The first 5 rows are patterns. Each new row is the sum of 2 different patterns, raised or lowered, with some noise. Before adding, each is slid sideways (what falls off one end comes back at the other) and multiplied by a number that may be negative. Names go in the order of the patterns.
Known rows, each followed by the names of its patterns:
[ -8   7   0  -9   0  -3 -11  -8   9   1  13   7  -8  12  -7  -8  12   5
   6  -3  -9  -8   7  -6   1 -13 -10  -6   0   2  -9  -8] : peba
[  8  -3   5  -9 -10  -5  10   9  -2   5 -13 -13   8  -8   7  -1   4 -12
 -11 -11   9  -7   6  -9   1  11  -2  12   4  11  13 -11] : kave
[ -9  -1   5  -7  -7 -11   6   2 -13   5 -12  -1   9 -12 -10  -3  13   1
  -6  -4  13  -2  -7  12  -2 -12 -11  -8 -13  12 -10  11] : sadod
[ -3   3   4   8   6  10   0  -1  -9  11 -13  -3 -13  -7  11  -9  -7   7
  -2   3 -13   1  -5   9 -13  12  -4  -4   5 -10  12  -5] : pamov
[ 11  -5  -2   7   0 -12  12   3  -6  -9  -7  -6  10  -9   1  -1   7  -5
  13  13  -6  -1  12   2  -8  -1   9  -1 -13  -5   7  11] : tov

New rows. What belongs after each?
[ 13   6   4  11   2  11  -5  12  -2  19 -20   2  10  -6  11  -3  11  -7
  -4 -17 -14   0 -23   6   7  -4 -17   6   7  22  13 -18] : peba pamov
[ 13  17   7  11  14  11 -10   7  12  20   7   3  17  -2 -15  16   5   3
   7  21   4   2   6   6   8   4   5   9  14   9  24  20] : kave sadod
[ -5  -9 -15  10 -19 -21  10  -5 -26 -15  -3 -15  -5 -12  17  -7 -13 -11
 -21  -5 -12  -8  -3  -4 -13 -17   1  11  -5  -8 -17  15] : sadod tov
[ -2  -3   0   0   7   9 -15  14  13 -12   0   7   9 -10   0  -2   7 -21
  -3   6   3  14 -15   1   6  -5 -13   2  -3 -16  -9  -7] : pamov tov
[ -7   2   0  -1   4 -12 -25   1  -6   0  -4   7 -12 -24 -19  -8 -20   6
 -26   1  10 -19   0  -9   6  12  -9  -5  -5  -3  -3  -8] : peba kave
[ 12   0   2  -9 -15  -3  -8 -13   5 -14  -6   4  -7  -1 -14   1  -8   7
   1  -9  12   3  -5 -26   4 -15  -7 -30 -11  10 -27 -13] : sadod pamov
[  2   3  12   1  10   4  16  -9  -6  17   1   3   4   4  13   4   7   6
   7   5  -1 -13  10  11  -8   6  22   2   7  19   4  17] : sadod tov
[ 11 -11  11  -6 -14  13  -6 -17  -2   5   9  -8   0  -2   8 -19  10   0
 -16  -2 -20  -9   9 -12   2 -17 -10  -8  -8  -7  -5  -8] : sadod pamov
[ -5   4 -11  -5 -15 -14   4  -6   5   3   2  20   8   3  -2  -4   4  18
   8  -6   8   1   3   1   7  21   3  -4  13  -8  16  -8] : kave pamov
[  1  -5   5  -3  14 -12  -5  -7  -3  10  -5  13   3 -11 -12   3 -12   3
  -6 -13  12 -10   1  12   0   0 -15   4   0  11 -18   8] : peba pamov
[-13  -5 -11  -6   7  -9   8   2 -13 -12   0 -10   1  -6 -12   7 -10   2
   8   0  -1 -12   3   0   8 -16   3   0  -5   2  -1  10] : peba pamov
[  8 -28  -1   7   1  -1  -2 -21  -6 -16   2   2 -19  10   3  13  -7 -17
  13  -6  -2  -4 -17  13   2   0 -25   2 -10  -1 -15 -10] : sadod pamov
[  9  -4  -4   1   3  15   2 -16  16  -4  -9 -18  -3 -24  -5  -3   8 -19
  -4   9  -7 -15  -8  15   5 -17  -8 -21   2   6 -17  -9] : sadod tov
[ 24  -5  -1  12   7   1  19  17  -2  -5 -11   8  -2  -7  -9  -4  20  -9
   8  21  -4   4   0   7  -9  12  -4  15 -10  -5  14   2] : pamov tov
[ 10   8  27  21  33  24   8  13  15   9  18  13  13  29  12  13  13  22
   5  16   8  -5  23  23  25 -10  25  23  30  10   4  29] : sadod pamov
[  7  16 -11  -3   0  -7  19 -17   7   4   6  -4   8  10 -11   2  14  11
 -14  11  12  11  -3 -11  16  18   7   0  -1  19   2  -4] : pamov tov
[ -4   3   1 -11 -18 -19  -4 -19  -5 -17  -8 -21   4   0  -3  -7 -20   8
   0 -20  -4 -11  -6 -12   5 -11  16  -7  -9   9 -16  -5] : peba pamov
[ 13 -21  -9  -2   2  14 -14   6 -11 -17   1 -15  -1 -12   2 -12  -6 -22
  18  -6  14  -5 -12  15   1   2   3   5  20 -13   8 -13] : kave pamov
[ 11   8  20  19  26   3   4   9  14   4   5 -13  10  25   1  -9  14   9
  14 -14   9   9   7  -4  28  12  10  21 -10  25  -6  11] : sadod pamov
[ 30  12  14  21  21  22  -7  13  15  12  22   9  29   0   6  10  17   8
  15  19  -4  12 -10  25   8  14  -1   5  15   0  22  16] : kave pamov
[  1 -19  -6 -19   3   2 -19 -12  -8  -4  -9  -1  -7  17   1 -17  17  -9
 -18  -1  -4  -7   2 -17  -3  -4  -8   1 -20 -16 -17   0] : peba sadod
[  5  -3  -6  -1 -12   3   8  12   8 -14 -13  20  -6   3  12   7 -17 -16
 -15   0   5   1   3  -3  13   6   7   1   4  20  -6  -1] : kave sadod
[  0  -7 -12  -7 -24  -2  -7 -10   1   3  -2 -18 -20  10 -26  -4 -21 -27
   8 -10 -14 -16 -14  -3 -18 -21 -13   3 -33   0  -3  -4] : sadod pamov
[-17  -4  15 -11 -10   0   4   6 -20   7 -12   8  -2   3 -10  -4  18  -6
   7  -5   9   2  -1  17   5   1  -7  -5 -16  20 -17   8] : sadod pamov
[ -1   3  27   9  -7  11  13  10  -1  15  29  16  -7  25   0   6  -2 -11
   0   8  -4   8 -12  16   6   6  -3   5  22  13 -13   3] : kave sadod
[ -4  -6  11   3  -6  -7 -11   0  11  -2   0 -13   4  11   2  -2  -1  12
   5  -9  11   1  -8 -10 -22 -14  10  -7   1   6 -22 -16] : peba kave
[ -7  10   6   0  -2  -1  -2   8  -8  -9   3  13  -2 -10 -10   9  -9 -10
   1  -2  -6 -12   8   6  -1   3 -18  -1 -18   2  -3  -2] : sadod pamov
[ -8   0 -10  -4  -7   8 -21  -5 -16  -3   9  -9 -11  -1  -1   1 -12 -10
 -10   7 -16   6  -2  -5  -7 -14  -3 -15  -4 -11   1   5] : peba pamov
[ -5  -2   3  -6  -6   4  10 -10 -10 -10   9 -16 -15   6  -6  -2  -5 -26
  12 -21   4  -9  -3   8   5  -6 -19  -6   0   1  15 -12] : kave sadod
[14  8 16  7  9 16  5 17 21 20  1  7  7 15  5 28 10 28 31  9 34 15 21 34
 12 28 11 13  3 14  9 24] : peba kave
[-19 -13 -23 -11  -3 -28  -5  -7  -4 -27  -2   3 -15 -23   0  -7 -29 -12
   3  -8 -19  -8 -14   3 -11 -12 -15 -11  -9 -19   5 -14] : sadod tov
[-14 -27   0 -13  -4 -17 -12  -5 -11  -1  -6 -15 -18 -10 -11 -14 -20 -13
   1 -21  -1   0   4 -17 -22 -18 -15 -11 -23  -8   3 -24] : peba pamov
[ 20   5  16  17   7  12  21  10  17 -10  12  14   6  -4   6   2  19   7
   7  10   5 -11  24   0  13  11   6   7  -5  -2  17   6] : kave pamov
[ 16   8   3  -4  -5  18   2  10  -6   6   6  10  13   9   8   0   2 -18
  -7  14 -12  -1   6  -7   4   3   1   8  16  -5  -2   9] : peba tov
[ 5 17 21 24  2 11  7 13  0 16  6 11 30 -5 12 11 15 15 -4 17 11 27 -5 20
 18  3 24  3 17 14 16 17] : sadod pamov
[ -8  -9 -12 -24  -7 -10 -11 -10  -9  -7  -6 -20 -10  -2  -4 -15 -11 -20
  -8 -15  -5 -11 -23 -12 -21   0 -12 -18 -14 -12   1  -3] : peba pamov
[-21   7   0  10   3  14   0  12  -7  -6  -4   2   0   0  -2   8 -16   0
   4  10   3  11   5  10 -10  -2 -10  -4   4 -15  -3   3] : kave tov
[-12 -30   3 -25   7 -13  -8 -13 -24 -17 -25   4   1 -31  -1 -29 -11  -5
 -15 -13  -6  -4  -4 -21  -8   0 -21 -16  -7 -16 -30 -32] : kave sadod
[  1 -24   0 -11  -6   6 -20   4  -6  -6   1  -4  -4 -14  -2 -17  11  -7
  -9   1 -16   1 -18   4   4  -1 -15  -7 -16  -8  -8 -14] : kave pamov
[ -1 -25   6 -15 -14 -26 -26 -25   6  -9  -5 -13 -23 -20  -7 -21 -12  -8
  -7 -30 -19 -30  -4 -11 -13 -26 -13   8 -12  -3 -10   9] : kave sadod
[ -1   7   3   3  10  -6   1 -15   1  10  -7   0  -9   9  13 -13  -4  11
  19   1 -10  -7  19   4  -9  16  12 -15  -9   1  -1  21] : sadod tov
[ -9   3  -8 -28   4  -7 -10 -29 -11 -20 -22 -18 -11 -18 -25  -5  -5 -12
  -7   5 -19 -11 -32 -16  -9 -17 -14  -8   4 -28 -17   2] : sadod tov
[ 10   6  -2  -5  10  -5  -3   7  14  11  -2 -10  -1  -7   6 -15   9  -7
 -19   2  -4 -10   3  13  -4  -6   0  19  11  -3 -11 -11] : peba tov
[-15 -14  -4 -15 -11 -25 -23 -26  -5 -16  -1 -26  -1   0  -4   1 -16   3
   3 -24  -4 -16   1 -18 -15 -20   5 -13 -11  -6 -24 -13] : kave pamov
[ -2 -18 -10 -16 -14   4 -18  18 -14   0   2  -1   0  -8   0  -5 -12   2
  -4   7   4  -7 -15  -2   9   8   1   2   7   3 -11  17] : kave sadod
[-11  -1  -8   1  12  -1   5  -7   3   1  -7  15   6   4  -8  -7 -12  16
 -17  -3 -10  -1   3   1   4   0  -4  11 -10  -6  -6  13] : pamov tov
[-15 -20 -25  -5  -4 -18 -29 -19  -3 -11 -29 -13 -10 -30 -18   1  -5   3
   1 -27   4 -27 -13  -3 -14  -5 -11 -13 -24  -9  -9 -17] : peba sadod
[ 16   7  12  18  13   9   4   9  13  -2  -2  -3  10   6   7  13   6 -10
  24   4  24  13   1   6   6  -6  16  -1  22   0  12   8] : kave pamov
[  2  11   3 -22  -1  -5  -1 -18 -21  -1  -7  -2 -21 -18   7 -13 -16  -2
   3  -4 -11 -21 -19   2 -18   4   2  -6  -6  -3   3 -15] : kave tov
[  0   7   4 -16   1  -9  -5 -10  -6  -1  -5  -3 -18  -6   0 -14   7  -5
   7   2  -6 -17  -6  -5  -8  -3  -1 -13   1  -8  -9 -13] : peba kave
[11 34 14 11 20 33  5  6 13  5 10 -8 12  9 14  1 19  9 21 26  1 13  3 30
 25  7 18 -1 19 29  9 -3] : peba sadod
[  0   6 -14  12  -7  -1   7  -8  -2   3  -1   1  -8   9   7   7 -13   1
 -15   5   3 -10   6  -2  -6   0   2   3   0  -1 -15   7] : pamov tov
[  1  -6 -19  -2  -7   4 -18  -7 -13  -3 -18   1  -2 -25  -5 -32 -14  -4
 -25  -9 -12 -27 -24 -18  -8   2 -13  -8  -4  -2   4 -11] : peba pamov
[-11 -12  -3   1  11   4 -18   7  -6 -10 -14  10 -15  -4  10  -6  -3  -9
   0  10  -7   5   7  -4 -15  -7 -17   4  -9 -17  -6  10] : peba tov
[  9 -17  -7  13  -8   3   3  -1  -4  12 -15   4 -21  -5  -8  -7   5  -4
  -2 -14   3   7 -12   6  -4 -19   0  13   0  -1   2  -5] : peba sadod
